The rows are grouped in 4 different ways at once. Each group adds its own fixed numbers to the row, and there is some noise. The rows also spread widely along 14 directions, which tell nothing about the answers.
(in the rows, 128 means zero)
Known rows, each followed by its group in each grouping:
[142 106 123 115 109  87 119 165 130 117 146 181 145  98 148  76 108 118
 135 213 118 117 133 176 105 110 148 122 145 136 127 109 134  84 124 129] | (3) Q_376 (0) G
[ 89 118 135 160 140 134  84 134  97 109 119 133 125 187 139 121  90 165
 123  89 125 110 120 152 162 131 100 134  97 132 126 185 103 175 110 130] | (0) Q_811 (3) W
[ 88 102 148 136 146 150 133 111 101  92 134 103  99 157 116 163 125 108
 105  89 140 155 105 108  94 119 116 143  81 116 152 182 173 133  98 114] | (2) Q_376 (2) G
[137 108 127 127 132 127 111 146 130 115 127 137 104 152 155 107 112 139
 138 143 140 136 123 138 131 147 125 155 100 163 134  99 122 130 106 157] | (4) Q_510 (4) W
[123 115 153 124 135  77 181 130 108 148 161 130 117 119 159 136 103 107
 114 157 133 123 106 152  98 150 138 149  72 157 162 182 252 136  61 128] | (1) Q_811 (5) L
[149 111 126 132 122 129 138 151 112  82 112 138 104 140 114 109 111 130
 127 122 134 129  94 157 144  83 131 120 134 119 104 131 119 118  93 109] | (3) Q_510 (2) B
[ 85 103 153  95  91 141 101 144 107 129 153 149 115 145 133 123  76  66
 111 129  80 124 129 140 100  77 110 168  95 127 121 185 130 131 104 170] | (2) Q_510 (4) L
[151 143 156 177 145  37  92 151 179 146 152  73 124 126 124 165  86 149
 133 141  95 139 127 139  69 138 142 113 107 151 175 144 167 112 119  91] | (1) Q_376 (0) N
[177  81 169 128 132 134 160 198 149 113 138 158  70 162 130 118  94  92
 119 109 119 133  79 155  98  83 104 103 123 130  88 185 134 131  84 140] | (0) Q_376 (1) B
[101  76 112 118 111 118 116 148 128 156 117 132 153 161 152 189 126 208
 142 192 130  73 123 160 133 126 103 151 178 123 123 168 144 153 101 131] | (4) Q_811 (1) N
[109 105 125 107 107 158 118 158 117  96 119 112 105 121 104 121 114 107
 116 107 110 155 121 132 125  85  96 156  97 127  92 128  92 165 137 150] | (2) Q_510 (3) L
[122 131 123 113  96 152 144 123 109 111 130 111 119 152 100 141 137 127
 147 112 114 147 130 107 112 101 116 133 141 110 136 144 128 135 117 136] | (4) Q_376 (5) N
[135 125 108 130 113 135 209 111 126 102 148 133 135 138 163 139 146 143
 136 197 136 126 113 139 108 144 164 123 165 144 162 117 205 115  79  90] | (0) Q_510 (0) B
[104 165 125  86  77 158 179 114 105 158 165 113 134 164 136  93 111 104
 170 148 118 159 152 121 117 140 103 121 109 123 142 147 152 151  94 198] | (3) Q_376 (5) N
[100 104 133 102 117 110 117 146 112 145 141 137 129 137 137 137 125 133
 135 119 102 114 137 141 136 116 135 169 126 151 129 164 132 148 116 129] | (1) Q_811 (1) L
[174 115 116 117 147 130 168 162 144  84 131 104  86 103 134 121 162 125
 122 129 152 180  99 129 127 131 158 161 109 173 132  67 169 133 108  91] | (0) Q_811 (1) B
[120  85 131 167 143 151 121 134 131  70 108 143 117 151 128 160 133 161
 107 133 139 109  97 134 114 110 128 116 157 117 140 132 112 107 123  89] | (0) Q_510 (0) L
[151 151 130 149 115 128 136 127 127 111 120 102 116 186 112 152 121 143
 154  96 124 140 116 119 140 126 127 134 130 147 149 143 134 131  88 117] | (2) Q_811 (0) B
[120 110 141 142 155  62 148 145 129 128 150 110 139  91 150  82 116 146
 114 164 134 125 113 158 116 143 116 108  84 152 119 149 171 139 121 107] | (2) Q_811 (1) N
[121 127 121 134 131 118 123 147 141 128 127  99 133 157 132 110 140 176
 170 125 135 137 138 113 134 163 103 122 129 151 127 101  83 136 149 154] | (2) Q_376 (0) N
[111  99 127 131 144 158  97 143 147 102 116 106 117 155 137 162 143 157
 121 112 138 143 121 119 131 141 116 163 112 153 142 108  96 144 134 125] | (2) Q_811 (1) L
[ 96  94 153 120 138 171 181 142  90  44 147 166  99  92 119  27 137  62
  82 115 151 167 111 119 106  91  98  96  70 117  96 128 114 108 141 136] | (1) Q_811 (0) L
[ 87 103 142 145 119 109 170 123 103 121 149 157 153 152 160 132  96 152
 108 168 101  74  92 176 125 112 114 107 140 118 122 229 193 171  80  99] | (2) Q_811 (5) N
[111 158 138 176 127 161  88  75 109  65 124 112 135 172 114 120  94 120
 102 125 156 153 137 124 101 116 110  80  95  91 187 152 113  87 110 115] | (4) Q_811 (3) G
[124  82 128 194 174 132 113 103  95  21  95 160 117 125 130 105 181 153
  92 101 181 116 109  89 130 157 121 119 120 141 144 113  94  82 148  92] | (2) Q_510 (3) W
[152 164 131 155 111  92 122 116 137 121 141  93 143 138 107 135 120 124
 142 122  96 141 132 133 116 114 128 103 140 140 142 154 124 126 123  97] | (2) Q_376 (1) G
[113 153 123 135 114 147 154 111  91  63 142 138 133 134 129  54 156 113
 137  89 128 155 134  90 160 131 117 123 118 151 131 108  89 129 150 128] | (0) Q_811 (5) N
[153 128 142 151 122 110 124 145 144 134 126 140 130 212 159 141  99 159
 163 122 139 101 127 134 148 152 110 117 144 156 140 154 108 122  83 161] | (1) Q_811 (2) B
[150 113 123 130 140 130 165 154 139  53 141 166 106 106 136  96 146 114
 103 120  94 139  98 158 119  93 183 122 153 154 113 108 136 142 124  47] | (1) Q_811 (3) L
[ 90 159 132 151 105 101  49 116 137  89 157  97 149 112 133 162  83  86
 102 146  59 144 138 150 112  87 162 182 101 169 182 130 160 125 121  87] | (0) Q_376 (4) L
[115 122 114 159 114 143 117 127  98  62 112 113 131 134 116 144 125 142
 111 148 152 130 102 145 156 101 112 150 115 135 140 123 153 124  97 106] | (0) Q_811 (0) B
[117  92 134 126 141 120 185 152  64  90 112 151 101 132 121  68 150 131
 137  68 153 121  96 129 190 119  99 138 101 149  58 159 118 162 108 138] | (3) Q_811 (2) L
[105 117 132 120 128 130  63 135  62  81 109 113  95 119  81  97 108 100
 107  82 165 164 134 120 135  86 110 168  47 111 142 133 122  93 118 144] | (0) Q_811 (3) B
[162 186 131 155 108 150  99 126 180  88 140 102 127 192 122 136  94 126
 144  91  89 166 136 130 115 102 152  89 158 136 160 109  63 128 130  91] | (1) Q_811 (2) G
[103 143 115 128 129 128  94 126 123  93 130  93 138 132 128 123 107 148
 120 138 134 154 133 153 135 114 144 137 100 131 154 102 134 124 114  97] | (1) Q_811 (2) B
[117 162 144 149 125 127 164  94 151 106 163  87 134 149 145 118 101 116
 120 135 106 158 134 121  82 131 140  79 117 125 165 147 149 118 109  94] | (1) Q_510 (2) B
[162 148 140 140 110 126 205 103 144 150 152  97 121 169 145 138 123 126
 152 149 128 133 133 112  79 157 126  79 150 129 148 152 161 108  91 150] | (3) Q_510 (4) L
[145 111  88 137 111 118 122 134 109  86  90  73 147  86  88 142 173 178
 126 165 170 140 131 127 153 110  85 139 143 128 106  79 110 114 144 116] | (4) Q_811 (1) B

New rows. What belongs after each?
[105 102 128 143 123 130 111 126  97  98 117 141 142 149 136 110 139 139
 130 118 143 114 133 115 169 129  75 145 121 149 114 151  79 140 135 153] | (4) Q_811 (1) G
[146 112 131 129 116 119  82 156 125  96 117 126 121 116  91 118 123 114
 122 122 125 144 125 136 117  82 107 130 122 123 114 125  81 102 147 128] | (2) Q_376 (1) G
[ 78 108 108 148 127 113 122 107 115  84 129 118 163  99 140 143 145 163
  96 170 106 110 138 146 118 115 137 134 148 128 142 137 142 142 146  64] | (4) Q_811 (3) L
[144 112 150 162 133  89 168 130 140 135 138 120 126 150 155 148 151 138
 142 106 110 106 121 100 133 163 106 132 145 178 126 176 130 146 120 131] | (3) Q_811 (1) L
[138 120 146 137 111 195 146 135 138  83 130 153 104 186 131 143 120  90
 128 114 119 143  96 132 125 101 115 123 137 136 132 152 112 133  83 143] | (3) Q_376 (1) L
[ 93 118  99  88 109 172 122 108  91  87 131 148 119 153 131 128 135 135
 128 135 108 133 124 149 136  87 179 168 155 121 146 115 134 135  98  88] | (4) Q_510 (4) G
[142 111 121 119 113 111 142 160 127 119 127 145 128 153 142 112 123 146
 156 140 119 116 118 153 149 117 132 130 160 139 104 131 112 131 106 133] | (3) Q_376 (2) B
[110 137 122 137 157 117 142 119 111 107 131 102 137 133 140  77 143 153
 143 122 154 146 121 142 158 168 129 111  87 158 133 110 124 142 119 118] | (2) Q_376 (1) L
[ 98 145 112 108 106 125 107 108  98 135 136 119 135 160 127 134 123 160
 165 141 131 132 150 121 122 133 162 154 136 125 183 119 145 103 104 122] | (0) Q_510 (0) N
[109 123 116  90 144 175 117 152 122  98 133 127  96 165 150  83 128 140
 159 122 173 182 127 133 139 150 146 151  86 144 147  55 113 124 112 157] | (0) Q_376 (2) N
[114  97 145 154 113 117  94 136  95 123 115 133 129 149 123 149 105 130
 117 131 149 109 121 132 131 114  73 147 101 128 125 193 140 122 103 159] | (0) Q_811 (1) W
[144 107 108 134 136 188 195 123 149  69 128  93 128 107 115 117 165 150
 103 190 180 160 119 133  68 131 112  51 152  92 119  68 124  94 145 113] | (1) Q_376 (4) L
[170 113 139 157 149 110  71 152 122  97 102 143 104 183 136 117 117 147
 148  92 177 119 113 117 163 161 107 156  93 173 143 105  81  96 111 173] | (2) Q_811 (4) G
[114 109 118  94 116 116  98 156 122 139 131  81 107 116  87 145 131 164
 131 104 101 146 143 121  92  83 140 149 147 102 118 126 108 129 161 103] | (0) Q_811 (4) N
[107 124 110 143 115 150 159 111 119  59 140 103 139 114 128 125 158 126
 105 138  96 137 118 125 138 106 129 136 151 150 117 115 127 152 133  88] | (3) Q_376 (4) B
[118  97 132 134 135 115  77 171 114  90 110 120 108 125 122  95 107 134
 116 105 133 140 125 138 157 108  88 161  77 148 101 118  79 149 140 149] | (4) Q_811 (3) B
[148  83 115 130 124 148 185 151  80  68 106 161  99 122 121 110 154 136
 130 164 196 124  81 130 141 116 110 139 125 132 108 104 172 107  81 140] | (0) Q_510 (0) N
[123  68 143 125 120 142 140 168 163  72 145 169 118 112 169 131 133  98
  98 174 122 133 110 114  83 116 114 156 131 157 120 112 139 115 135 136] | (2) Q_811 (2) N
[149  98 123  93 124 109 154 176 119 111 135 161  95 122 135 112 140 123
 152 140 124 138 105 146 122 107 167 164 142 149 112 109 166 122  94 117] | (3) Q_376 (2) N
[127 140 138 158 134 131 150  95 105 105 127  85 121 148  90 169 132 134
 119 105 140 139 109 127 107 112 127 100 121 108 157 178 176 118  86  84] | (1) Q_376 (1) L
[123 114 109  99 112  53  92 175  80 119 118 160 142 108 115  65 145 165
 173  95 108  98 148 135 195 105 139 177 153 162  81 111  71 128 154 124] | (1) Q_811 (2) N
[ 58 128 114 126 124 152 141 121 126  88 141  82 147 134 136 102 152 163
 128  94  93 147 140 105 152 127 100 127 129 142  98 123  68 195 177 104] | (2) Q_811 (2) N
[150  55 147 117 132 113 209 146 102 144 131 205 109 181 171 135 140 151
 140 151 161  64 103 125 110 161 117 122 169 127 127 196 169 102  69 165] | (1) Q_510 (5) B
[121 116 129 139 128  92 105 153 129 116 134 110 127 123 127 128 102 148
 119 146 120 130 122 154 119 108 133 136 115 134 139 135 142 120 121 100] | (0) Q_811 (0) B
[132 167 139 173 106 107 108 129 156 103 142  84 147 147 111 138  61 132
 107 155  85 139 112 178 100  77 125  81 119 114 146 165 144 136 101  73] | (2) Q_811 (0) B
[151 144 135 129 122 157 170 114 108 105 135 130 103 184 139 114 135 121
 153 102 159 145 122 108 137 151 135 124 120 151 148 123 141 109  87 153] | (0) Q_811 (4) L
[105 175 139 119 111 155 156 108 167 126 178 104 131 165 151  80  91 114
 145 131  66 174 154 135  80 118 158  69 135 122 159 125  92 140 138 101] | (4) Q_510 (0) L
[148  93 118 120 103  69 158 153 106 103 132 160 133  87 131 121 169 124
 136 136  91  94 129 120 143 103 144 175 180 175  91 130 137 123 139 102] | (4) Q_811 (4) L
[ 92  98 146 119 138 123 136 112  91 102 137 135 106 129 111 135 147 113
 110  81 115 135 133  99  93 102 155 140 127 109 144 177 145 100 129  89] | (3) Q_811 (2) L
[ 98 131 105  99  64 194 130 130  99  79 136 147 142 138 128 122 118  92
 117 161 113 146 141 138 134  76 103 158 137 122 117 129 113 153 121 153] | (0) Q_811 (3) G
[142 153 129 110  81 109 177 125 158 157 168 111 148 137 162 138 119 114
 157 196  97 139 145 128  93 136 129 132 149 159 151 140 185 138  92 138] | (4) Q_811 (1) N
[152 125 136 138 113 119  98 143 102  82 110 150 100 155 107 112 132 115
 148  79 133 133 128  96 145 107 115 157 125 148 131 130  96 106 118 147] | (4) Q_811 (3) N
[163 105 121 135 130  93  93 177 132  94 101  95 100 109  91 132 142 142
 131  77 112 145 104 125 170  95 115 180 117 169  91  99  76 151 139 108] | (2) Q_510 (1) B
[108 148 113 180 121  93 161  76 103  92 137 128 169 146 129 139 150 179
 131 122  78  90 124 137 135 126 158  89 194 123 148 186 145 148 125  31] | (4) Q_376 (5) W
[119 112 107 122 145 133 143 128 156 104 144 129 142 141 156 129 160 184
 131 157 101 123 127 154 112 130 185 106 197 128 150 112 117 126 137  46] | (0) Q_376 (1) B
[114 120 147 127 124  94 127 157 132 148 145  61 103 114 107 139  91 120
 116 121 109 164 127 134  96 109  98 145  66 128 126 161 164 153 117 140] | (3) Q_811 (0) B
[114  79 140 150 163 105  78 179 130  74 116 145 100 130 121 113 126 153
 119  94 113 125  93 140 139 110 131 156 108 152 115 121  94 137 140  96] | (2) Q_376 (0) N
[106  92 127 123 128 132 211 118 111 115 152 142 122 137 161 138 142 138
 116 181 131 114 111 134  88 134 147 120 152 120 147 163 208 119  86  96] | (0) Q_510 (0) B
[129 101 114  95 104 176 157 142 121 118 126 117 118 144 118 147 135 141
 120 161 145 141 122 141 103  92 115 124 151  98 122 137 143 121 105 127] | (0) Q_811 (1) B
[145 118 129 134 128 139 126 155 149  83 137 150 115 144 152 102  95 122
 113 150 119 134 102 162 129 114 137 122 117 144 140 107 117 131 100 119] | (1) Q_510 (5) B
[152 116 118 112  78 144 136 157 129 135 123 112 120 150 127 164 126 116
 149 139 136 142 133 108 136 130  71 179 119 152 121 126 120 154 114 207] | (3) Q_811 (5) G
[ 79  86 122 138 158 167  94 146  91  53 104 162 118 155 139  84 146 158
 121  93 165 125 110 131 192 139 109 163  92 157 119  91  59 141 136 138] | (1) Q_811 (0) L
[126 165 127 122 106 143 148 103 125  98 145 107 133 129 120 117 100  98
 124 156 123 166 125 148  86  96 159  99 113 109 161 124 168  97  93  97] | (2) Q_510 (2) L
[174 111 120 119 131 169  29 188 175  92 100 126  75 175 112 164  94 147
 127 114 137 168 109 157 110  99 160 177 112 142 149  57  85 111 112 128] | (2) Q_811 (4) W
[ 84  61  90  64 156 105 146 157  75 168 116 104 117 106 119 108 188 227
 153 130 180 130 156 121 129 166 129 162 130 106 107 102 119 137 168 131] | (0) Q_811 (0) G
[135 117 123 118 130 111 156 143 130 125 139 116 123 130 137 115 149 158
 144 125 136 136 134 108 120 156 123 134 128 146 136 112 129 135 137 136] | (1) Q_811 (5) N
[ 81 117 131 117 142 160 136 131 134  69 157 171 130 160 190  50 137 119
 142 132 123 149 129 122 144 154 142 129 116 169 138  89  87 136 135 133] | (4) Q_376 (2) N
[ 76 130 128 105 113 140 174 128  83 126 151 120 126 138 130  69 116 136
 141 131 119 138 125 147 142 113 112 119 103 119 104 163 146 169 105 135] | (3) Q_811 (0) N
[129 122 126 159 113  95 119 142 118 104 129 105 140 124 135 118 121 136
 138 151 125 112 116 135 159 135  81 146 114 175 105 125 127 148 120 162] | (3) Q_376 (4) N
[116 135 108 148 110 190 121 110 137  63 118 115 134 181 140 170 142 144
 121 131 128 139 121 116 138 130 123 152 144 145 158 111 117 148 108 115] | (2) Q_811 (3) B
[126 142 145 126 135 141 139 120 134 115 158 113 106 147 119  81 115 110
 128 102 119 169 146 115  73 130 138  80 107 113 143 133 108 106 139 129] | (1) Q_376 (4) W
[149 122 140 179 129  49 120 145 122 150 113  81 126 157 123 181 112 174
 151 109 136  97 114 119 148 162  78 157 103 174 126 185 168 166  92 151] | (2) Q_811 (3) N
[166 109 130 144 108  92 117 164 146 103 123 109 121  85 120 164 107 107
 104 181 137 145 108 150  99 100 107 161  97 148 137 110 181 114 109 134] | (4) Q_811 (5) L
[ 98 102 110  66 142 151 181 120  80 120 141 113  87 117 123  84 168 149
 138 121 151 161 127 118 112 134 166 147 112 113 126  96 162 128 113 117] | (3) Q_510 (4) N
[177  80 127 117 146 140 194 170 172 127 137  90  71 123 135 156 152 137
 121 137 150 170 117 105  55 152 115 120 131 130 120 100 144 139 137 136] | (0) Q_510 (3) G
[123 119 139  61 113 137 117 165 119 138 147 163  94 167 132  73 112 111
 157  84 108 155 154 124 114 102 164 145 126 121 128 125  83 103 123 147] | (1) Q_811 (2) B
[145 120 127 157 124 138 226 104 129  98 145 123 136 146 165 141 158 137
 124 169 153 116 114 114 106 165 117  97 158 152 137 141 186 121 100 123] | (0) Q_811 (4) L
[146 187 129 116 121 125  78 115  97 111 126  70  82 160  59 113  83 110
 142  43 105 185 119 142 129  69 170 136  79 111 151 133 122 125  94  91] | (2) Q_510 (4) G
[134 135 139 135 114 118 124 121 123 148 135  98 128 167 118 120  96 148
 135 136 135 123 144 134 102 124 109  88 131 100 138 164 118  99 112 153] | (3) Q_811 (4) B
[170 172 138 129  97 121 135 131 167 123 152  92 123 149 114 139 107 101
 138 123  81 164 131 130  93  94 152 111 144 140 153 140 135 121 107  94] | (2) Q_811 (1) B
[ 75  90 112 126 104 143 184 141 103 101 134 112 157 104 128 114 137 158
 104 176 122 109 124 146 138 104  63 112 141 116  74 154 123 178 141 130] | (1) Q_811 (0) B
[119 124 116 116 104 148 142 139 139 115 133 105 125 132 131 141 114 129
 128 145 104 146 123 142 119 107 114 137 128 130 128 117 122 161 123 132] | (4) Q_510 (5) L
[135 122 124 110 117 129 191 122  83  74 135 106 111  73  94  55 186  83
 116  91 157 183 140  63 119 127  91 132  80 135 106 103 118 107 165 150] | (2) Q_811 (5) B
[ 93 125 137 119 178 102  73 120 132 120 148 119 103 160 151  89 142 161
 142  44  90 149 153 101 134 153 199 150 120 154 182 119  64 117 160  67] | (0) Q_510 (1) B
[108 110 143 166 120 132 122 137 106  60 118 119 127 137 111 119 122 110
 117 103 131 131 100 114 147 101  68 130  99 143  97 156 111 143 123 142] | (2) Q_376 (2) N
[174 130 152 210 149  58 118 142 145  72 131  76 102  75  77 151 126 105
  91 105 119 165 104 110  65  99 125 103  96 136 145 140 171  92 143  58] | (0) Q_376 (0) W
[153 113 129 117 108 155 132 167 109  87 118 153  89 140 102 100 118 107
 122 100 130 148 116 140 125  84 112 132 114 126  93 133 111 142 113 142] | (1) Q_811 (3) W
[147 131 131 144 106  99 142 127 128 119 131 126 142 153 113 148 119 140
 136 123 107 111 128 131 105 100 126  99 173 113 122 180 125 116 120  97] | (2) Q_811 (2) G
[172 123 129 171 169 106 166 141 148  76 134 116 103 132 157  83 127 148
 121 127 140 135  87 154 148 153 138  97 113 174 113  94 123 149 112  95] | (3) Q_510 (4) G
[ 73 112 119 150  78 150  96 108 123  75 130 169 199 141 147 137 124 124
 116 192 103  84 147 135 124  99  96 115 184 119 130 152  77  95 151 135] | (2) Q_376 (2) L
[146 110 109 112 160 124 151 127  75  55 121 148  82 104 117  94 194 113
 127  85 176 168 119  94 142 148 176 187  89 170 154  72 163 107 112  95] | (1) Q_811 (3) G
[ 91 107 134 148 153 138 127 128 126  93 132 101 135 137 145  94 125 142
 110 128 153 147 121 121 130 166  79 117  67 138 138 120 104 142 144 155] | (2) Q_376 (5) B
